The rows come from 6 hidden closed curves, with some noise, and rows from the same curve form a group. Each curve winds through 6 dimensions. The rows are also pushed far along 4 directions, which tell nothing about the answers.
In the rows, 128 means zero.
Some rows, each with its group after it:
[102 158 151  84 123 116 151 167 181 171 144 112 143 206 135 183 181 146
 148 150] => Z_635
[107  98  86 110 125 123 209 148 187 159 160 115 145 101 150 129 150  93
 116 116] => Z_391
[106 105 120 111 115 109 139 162 137 112 137 144  73 115  92 162 137 119
 195  69] => Z_391
[111 128 164 154 121 141  88  56 164 113 106 119 128 162 147 147 104 145
 129 109] => Z_635
[138 191 171 122 115 109 111 131 130 152 125 113 146 188 108 161 135 166
 120 190] => Z_160
[169  99  96  90 154 136 184 152 114 146 123 149 144  80 136 119 110  73
 124 123] => Z_495
[138 118 101  93 140 122 154 154 114 136 142 131 137 108 101 123 128  97
 151 133] => Z_87
[ 96 103 105 108 114 118 136 153 134 110 156 118  94 121  83 158 127 137
 182 103] => Z_495
[118 127  91 118 149 131 144 160 102 133 131 114  94  97 116 131 127 162
 117 110] => Z_635
[125  70  93 134 121 175 107  88 113 116 108 104 106  71 128 101  94  87
 131  59] => Z_87
[127 163 130  98 163 103 133 174 113 128 134 134 127 149 104 172 131 191
 125 170] => Z_883
[151 116 116 168 107 158 137  88 106 142 126 110 135  96 152  80 105 102
  91 138] => Z_495
[ 95 114 120 122 118 136 131 120 158 118 145 114  96 156 127 158 133 147
 172  97] => Z_495
[163 154 182 149 125 137 109  49 159 152  96 126 213 149 172 111 103  97
  58 183] => Z_883
[133 102 119 163 114 158  78  86  92 101 107 115 140 109 138  76 108 114
 110 109] => Z_87
[128 136 152 150 105 147 114  98 149 138 131 112 174 172 172 106 145 126
  94 165] => Z_87
[140 126 132 107 157 123 180 148 159 159 161 137 197 134 163 118 153 109
  83 209] => Z_160
[132 134 104 101 134 130 206 124 187 179 151 112 150 126 155 140 137  89
 118 138] => Z_160
[117 123 142 103 117 121 160 179 156 157 158 129 173 177 149 135 184 116
 129 175] => Z_160
[114 132 127 129 136 130 173 145 154 163 170 116 113 138 142 143 150 143
 125 162] => Z_391
[123  95  97 113 159 147 105  62 147 105 118 112 170 103 134  92  97  85
 129  98] => Z_160
[101  94  92 144 142 107 138 160  93 100 142 138  81  84  93 113 122 159
 154  90] => Z_883
[115 104 108 175  93 146  75  95  99  66  98 123  72  88 112 119  85 157
 135  54] => Z_87
[123 191 178 159  83 114 106 102 161 126 121 124 137 228 155 155 148 176
 129 155] => Z_883
[ 97  86 109 115 145 119 157 103 170 140 133 132 130 129 130 122 132  88
 173  62] => Z_495
[141 137 141 168 131 142  97  57 133 126 114 115 163 120 155  82 109 112
  83 142] => Z_160
[ 89 147 191 143 111 110 104 134 187 133 130 140 115 187 150 174 175 158
 134 126] => Z_160
[165 149 169 147 100 166 119  82 141 139 105 131 141 174 191 133 118 117
 105 148] => Z_495
[160 136 123 150 121 134 143 159  59 143 143 126 108  86 107 106 114 142
  99 183] => Z_391
[133 189 203 196  99 117  48  67 115 100  88 135  82 168 125 152 101 194
 120 127] => Z_160
[127 150 134 120 129 118  94 135 101 114 107 121 115 116  84 147 105 158
 124 131] => Z_635
[124 126 100  99 123  90 172 204 117 121 167 141 121 109  82 146 145 133
 158 157] => Z_160
[144 152 185 158  84 141  94 103 117 129  94 136 113 180 145 148 121 146
 130 129] => Z_160
[ 89 108 133 121 119 135  98  65 189  99 133 111 151 181 136 142 123 121
 180  90] => Z_635
[ 81 101 147 121 115 115  82 115 179  77 155 144 107 170 118 150 164 115
 212  83] => Z_391
[144 140 135 138 130 155 118 157  66 153 112 106  89 102 117 137 117 171
  87 149] => Z_87
[167 140 155 153 121 170  94  56 143 120 101 129 183 157 201  95 115 100
  76 158] => Z_495
[138  79 104 139 167 151  98  45 130  91 101 136 164  70 154  70  80  75
 108  81] => Z_87
[155 115 115 114 174 158 117 129  74 147 105 116 142  69 121 106 100 122
  75 147] => Z_883
[141 136 155 158 124 168 116  49 142 158  96 106 140 154 181 119 103 122
  91 122] => Z_635
[ 84 108 119 103 146  96 133 195 147  92 149 157  84 120 102 172 160 159
 176  87] => Z_635
[114  68  87  99 146 170 133  58 185 120 136 110 170 132 169  98 123  53
 160  73] => Z_883
[100 113 133 119 133 129 141  98 187 127 140 121 138 148 144 156 124 128
 142 113] => Z_635
[146  94  88 116 168 150 167 110 110 139 129 119 141  66 133 113  81 113
  98 132] => Z_635
[156 150 167 141 128 134 110 105 118 139 115 129 184 152 152 111 119 130
  81 197] => Z_87
[139 140 138 134 133 141  81 117  86 121  78 124 101 104 108 129 102 138
 113  90] => Z_635
[122 161 178 156  85 120 127 108 165 154 126 128 139 214 163 135 161 133
 135 143] => Z_495
[113 107 101 133 126 143 109 127 109 122 116 114 107 107 118 107 130 124
 136  80] => Z_160
[136 143 191 169 137 151  67  62 123 120  97 143 103 165 163 130 117 146
 123 119] => Z_391
[125 173 123  85 163  96 154 207 123 144 138 131 128 130 103 180 147 191
 102 179] => Z_883
[163 115 135 131 169 153 147 101  92 156 110 135 140  97 149 114  91 124
  85 153] => Z_883
[140 142 121  96 132 136 146 151 116 153 140 110 142 140 112 145 130 132
 126 169] => Z_87
[ 91  85  81  97 138 107 152 197 142  92 183 145  98 103 102 128 172 113
 191 103] => Z_391
[131 108 111 100 153 120 122 157 110 103 125 142 117  82 100 142 116 127
 137 119] => Z_495
[129 128 112 107 149 127 103 143  91  98 126 126 117 123  95 141 108 158
 148 131] => Z_495
[146 104  84 140 138 124 141 140  87  91 140 142 131  64 118  84 104 121
 113 135] => Z_635
[155 147 129 128 134 128 182 156 142 174 134 136 155 107 168 119 147 108
  62 174] => Z_635
[145 166 117 112 182 116 142 183  63 147 124 133 112 123 110 140 125 196
  98 171] => Z_391
[139 163 107 108 116  99 170 213  90 157 162 119 131 131  89 131 157 153
 126 195] => Z_160
[127  90  74 159 114 128  86 158  41  59 118 142  56  42  76  82 105 138
 153  58] => Z_391
[127 112 128 124 114 129 192 115 196 168 143 135 169 157 186 112 165  66
 129 124] => Z_495
[ 99 117 155 152  72 126  74 103 141 101 117 121  99 157 103 134 136 116
 180  73] => Z_883
[ 94 116 113 105 153 109 122 145 154 100 132 139  81 113 102 171 132 149
 169  70] => Z_87
[149 141 124  99 143 106 148 186  83 138 132 140 128 110  89 143 124 142
 128 166] => Z_391
[111 135 140 161 109 111  95  93 142  89 115 137  81 122 109 142 106 146
 156  81] => Z_160
[110  66  85 113 117 151 179  93 193 139 157 113 161 125 171  94 144  46
 160  84] => Z_883
[144 120 143 140 132 142 137  79 118 159 107 122 142 138 138 113  99 107
 127 123] => Z_495
[112 122 149 100 144 132 153  76 223 159 137 117 195 172 170 148 136  91
 123 144] => Z_391
[112  76  65  98 157 132 166 118 164 118 144 121 174  78 140  95 122  78
 119  99] => Z_391
[153 138 166 131 125 166 118  74 135 164 112 114 158 183 174 128 121 112
 116 156] => Z_883
[179 135 121 150 133 129 183 149  87 158 124 150 148  82 154  98 113 120
  57 181] => Z_87
[145 177 176 152 145 122  72 103  79 113  95 134 126 173 117 146  96 207
 113 168] => Z_883
[102 111 106 114 108 133 113 135 177  77 148 132 121 144 145 137 157 115
 164  95] => Z_495
[ 78 115 126 122 136 110  94 125 174  75 134 135 116 139 118 159 139 160
 161  85] => Z_87
[108  81 121 112 148 132 144 109 191 111 137 151 148 118 162 129 140  84
 144  90] => Z_635
[165 140  90 151 142 142 125 129  42 128 119 114 135  88 118  72  96 151
  82 161] => Z_391
[162 136 114 108 123 138 121 130  97 136 114 113 160 105 109 109 108  99
 104 154] => Z_883
[152 119 114 150 130 131  99  89  90  87 104 136 145  93 121  92  79 121
 111 123] => Z_87

New rows. What belongs after each?
[117 132 109 112  98  95 178 222 125 140 152 143  92 111  97 156 162 137
 151 127] => Z_391
[150 149 126 130 136 111 176 180 115 142 163 142 159 126 144 120 147 149
  83 218] => Z_635
[ 97 120 149 148 124 113  89  87 145  87 126 137 119 177 122 139 119 161
 176  99] => Z_883
[169 115 145 153 158 153 110  99  58 146  93 131 135  78 128  94  79 126
  72 154] => Z_883
[121 172 139 127 123 111 152 132 159 168 137 111 116 147 124 154 142 144
 117 147] => Z_160
[145 140  98 162 129 122 119 141  60  96 127 139  93  94 113 100 102 172
 112 136] => Z_160
[111  75  90 110 136 159 170  76 195 145 133 110 147 111 169 117 122  64
 141  68] => Z_635
[104 138 109  81 110 103 120 200 131 115 141 119 106 123  67 167 156 134
 170 108] => Z_883
[124  94  71  98 171 133 135 150  88 130 119 117 104  37  81 114 102 115
 125  78] => Z_160
[132  94 144 141 100 160 101  60 141 126 110 117 136 140 141 104 110  71
 157  85] => Z_883
[145 140 148 131 146 149  64 103  67 121 101 115 138 135 109 113 100 153
 114 152] => Z_883
[103 128 166 161 113 151  29  56 148  64 100 120 101 159 136 148 106 160
 146  84] => Z_495
[148 123 129 105 140 146 168 111 194 145 145 134 207 160 204 112 156  71
  98 168] => Z_495
[129 160 156 166  73 131  57  67 125  98  98 110 127 156 114 119 103 135
 130 112] => Z_635
[187 157 118 136 129 154 122 115  72 157  96 106 161  90 139  87  98 116
  45 176] => Z_883
[111 117  93 108 122 110 162 159 150 114 135 137  91 108 112 157 131 130
 161  76] => Z_883
[ 89  87 142 138 126 128  78  95 141  88 113 137  90 123 104 143 116 129
 184  50] => Z_883
[176 162 126 136 128 127 188 164  76 190 131 126 151 133 145 104 133 136
  78 205] => Z_495
[134 145 130 123 143 124 141 203  75 166 137 129  93 116 106 132 160 157
 114 157] => Z_87
[119 113  89 138 125 129 133 118 111 116 112 124  96 107 123 112 112 129
 146  60] => Z_391
[113 151 122 137 103  98 137 191  92 127 138 133  79 150  90 138 155 170
 165 117] => Z_495
[120 136 101 124 122 116 169 157 118 152 139 113  99 111 101 146 118 151
 133 122] => Z_391
[ 68 124 126 111 121 103 138 129 207 121 166 118 151 201 138 143 181 131
 179 116] => Z_495
[109 162 156 125  86 100 137 189 145 156 149 121 123 170 109 159 183 149
 131 167] => Z_883
[132  94 107 117 148 154 136  78 160 113 120 121 167  96 157 119  90  98
 103 118] => Z_87
[135 169 151 115 139 103 176 190 102 187 141 125 115 165 109 164 148 181
 123 190] => Z_495
[131 140 110  90 119 121 188 213 140 142 161 139  98 143 134 176 166 146
 148 146] => Z_495
[156 152 158 124 154 142 129 121 105 184 104 114 157 113 134 123 119 123
  64 177] => Z_160
[141 128 100 131 149 137 149 111 119 139 131 110 151  85 135 109  97 130
  77 155] => Z_635
[154  97  98 107 160 132 153 108 122 134 129 139 164  86 129  84 110  57
 134 119] => Z_87
[ 91 123  78  93 157 101 156 201 114 117 180 118 101 111  77 147 150 172
 161 145] => Z_391
[ 86 141 137 127 101  88 150 193 173 128 152 147  89 171 124 162 195 149
 173  97] => Z_495
[117 118 129 139 114 145 151  68 192 150 129 115 149 164 184 115 138  93
 133  98] => Z_391
[ 55  96 140 113 105 113 110 101 220  90 145 128 101 181 120 186 147 132
 218  52] => Z_635
[148 128 122  82 127 146 165 145 159 174 131 113 171 115 139 134 141  70
 102 155] => Z_883
[103 145 145 127 129 111 111 166 125 136 146 120 138 149 112 136 163 165
 117 168] => Z_883
[162 156 119 159 113 148 146 113  80 157 119 106 129 121 141 101  99 150
  80 171] => Z_635
[ 97 131 134 147 147 107 106 139 113 122 119 132  95 126 109 131 137 172
 134  98] => Z_495
[118 163 154 139 131  94 133 185 128 120 147 152 114 147 129 157 159 192
 107 178] => Z_635
[119  92 164 160  87 149  46  57 128  89  81 130 116 127 118 111 101  84
 163  50] => Z_160
[111 183 145 131 101 108 137 167 151 137 158 117 129 202 136 168 168 194
 124 184] => Z_87
[100 160 163 133 116 124  83 147 138 105 140 122  95 171 116 183 144 204
 139 154] => Z_495
[157 157 178 175  94 145 117  61 134 162 103 123 164 190 179  99 125 110
 101 153] => Z_495
[129 145 116 130 107 132 179 134 149 163 152 105 143 155 151 129 142 134
 113 165] => Z_635
[131 130 133 134 105 115  99 196  47 108 112 144  62 102  64 144 121 170
 152 108] => Z_160
[ 91 118 109 104 119 121 170 164 176 148 152 117  98 152 126 171 158 137
 168  94] => Z_635
[ 65 102 104 121 121  95 120 140 193  85 165 132 120 129 109 133 165 118
 181  82] => Z_160
[123 126 116 119 156 131 102 140  87 133 103 115  99  78  88 128 106 144
 116 100] => Z_160
[130 120 150 121 115 140 127 127 144 146 133 125 183 167 157 111 155 101
 116 160] => Z_160
[125 117 144 155 120 159 148  47 190 158 144 108 152 157 189 111 128  92
 116 134] => Z_391
[142 129 136 140 113 154 109 113 110 141 103 116 110 114 135 121 119 115
 111 109] => Z_883
[126 125 167 166 128 132 138  76 162 150 131 132 165 169 180 111 131 127
 102 157] => Z_883
[201 140 128 161 132 159 152 123  34 166 121 129 127  83 141  76  92 117
  68 197] => Z_391
[100 103 123 140 128 118  79 134  97  93 122 126 105  96  81 114 122 140
 147  95] => Z_883
[123 164 142 130  93  96 165 225 123 152 155 142 107 152 121 158 185 172
 118 177] => Z_391
[143  82  68 117 123 139 174 136 111 133 143 128 139  70 128  73 122  57
 139 102] => Z_87
[102 136 172 133 112 110  59 110 158  78 116 145 131 174 122 147 144 142
 163 104] => Z_635
[ 98  98  91  85 124 135 191  91 251 138 172 109 180 166 177 135 157  59
 167 102] => Z_87
[122  92  95  89 124 144 206 145 197 176 161 116 160 117 168 126 162  51
 129 122] => Z_883
[148 149 120 115 142 145 147 165  90 169 125 111 146 142 138 125 139 152
  89 173] => Z_160
[139  75  84 125 122 150 160 103 145 120 141 131 161 111 166  75 131  54
 142  94] => Z_635
[124  85 103 150 145 152 107 100  93  92 115 138  99 104 145  96 103 131
 143  75] => Z_635
[140 168 178 157 113 134  66  96 131 103  99 139 144 190 163 129 139 155
 111 145] => Z_495
[163 128  94  76 171 140 198 175 106 191 127 118 160  85 132 125 127  99
  79 167] => Z_635
[128 115 135 108 129 170 130  59 193 152 131  95 189 168 177 126 125  83
 113 145] => Z_87
[ 96 110  73  83 132 121 128 190 108 103 152 108  86 103  64 157 132 153
 182  95] => Z_87
[149 110 110 129 129 141  87  94  77  99 102 125 116  92  91  95  86 100
 156  88] => Z_87
[161 126 125 131 148 169 123  72 101 140 116 112 157 135 157 109  84 129
 100 162] => Z_495
[123  99 134 123 143 146 166  92 191 154 148 123 152 115 168 128 130  84
 110 137] => Z_391
[106  98  96 116 112  95 167 197 132  94 167 154  87  99  93 149 145 135
 181 106] => Z_635
[102 156 151  96 144 104 123 139 179 120 136 131 143 187 126 184 148 167
 148 146] => Z_883
[171 155 129 138 144 121 124 155  51 126 115 138 149 101 112 107  98 166
  73 198] => Z_87
[ 79  97 120 113 103 125 147 132 214 125 168 118 166 174 158 128 185  96
 158 119] => Z_87
[137 146 160 106 145 140 139  98 176 176 134 111 221 181 170 123 150 100
  86 202] => Z_160
[120 141 141 145 112 135  81 126  87 105 127 113  84 127  87 150 103 182
 140 135] => Z_495
[ 93 119  59 107 128 106 152 163 138 103 162 111 101 110  92 123 143 136
 170  90] => Z_160
[207 144 134 147 117 164 130 128  40 142  99 132 123  76 134 106  77 122
  64 183] => Z_495
[128 157 132 149 136 126  97 126  86 123 137 114 118 145 115 119 123 186
 115 167] => Z_391
[187 142 121 131 163 152 118 142  20 159 103 113 169  82 115  72  94 136
  47 206] => Z_160
[106  82  80  97 148 131 198 160 177 159 163 124 147  89 153 112 161  71
 122 107] => Z_160
[120 178 158 139  96  83 149 185 127 138 143 142 102 169 105 171 153 188
 135 164] => Z_883
[121 157 136  98 160 107 140 202 120 129 134 147 103 147 121 180 156 191
 127 157] => Z_495
[110 142  97  99  98  98 157 217 107 130 153 122  78 124  64 166 150 156
 177 112] => Z_635
[100 128 145 166 104 121  65  87 125  93 125 113 120 137 106 112 122 147
 140 112] => Z_495
[146 134 167 135 109 134 121 138 113 154 111 133 138 142 129 135 134 117
 117 151] => Z_160
[116 125 104  90 164 120 158 129 171 139 153 118 174 133 138 133 141 119
 120 153] => Z_160
[112 110 114 115 116 122 140 191 114 120 146 137 120 139 120 133 162 141
 148 131] => Z_160
[136 132 120 121 115 119 104 162 109  92 137 139 126 113 107 128 136 132
 131 141] => Z_495
[131 147 180 117  83 129 146 134 197 145 139 138 146 193 163 175 163 106
 142 159] => Z_495
[112 130 107 147 115 119 141 159 114 128 131 119  89  97 110 133 129 162
 114 109] => Z_391
[120 154  98 109 113 101 138 196  96 105 150 127  91 150  85 156 140 185
 170 137] => Z_160
[165 115 106 133 125 141 137  88  96 118 104 130 135 102 125 101  74 101
 129 114] => Z_883
[144  86  90 120 113 162 135 101 132  96 119 133 111 100 150 113 103  79
 156  66] => Z_495
[135 113 128 102 112 149 112 106 157 133 110 113 145 117 126 129 124  68
 134  98] => Z_883
[123 133 149  88 133 136 158 117 205 179 128 118 179 171 169 154 160  86
 118 139] => Z_635
[164 109  82 122 160 127 141 123  72 115 111 130 162  37 101  80  75 102
  81 141] => Z_883
[111 145 145 124  98 135 161 103 199 167 152 102 162 211 171 146 161 124
 134 154] => Z_635
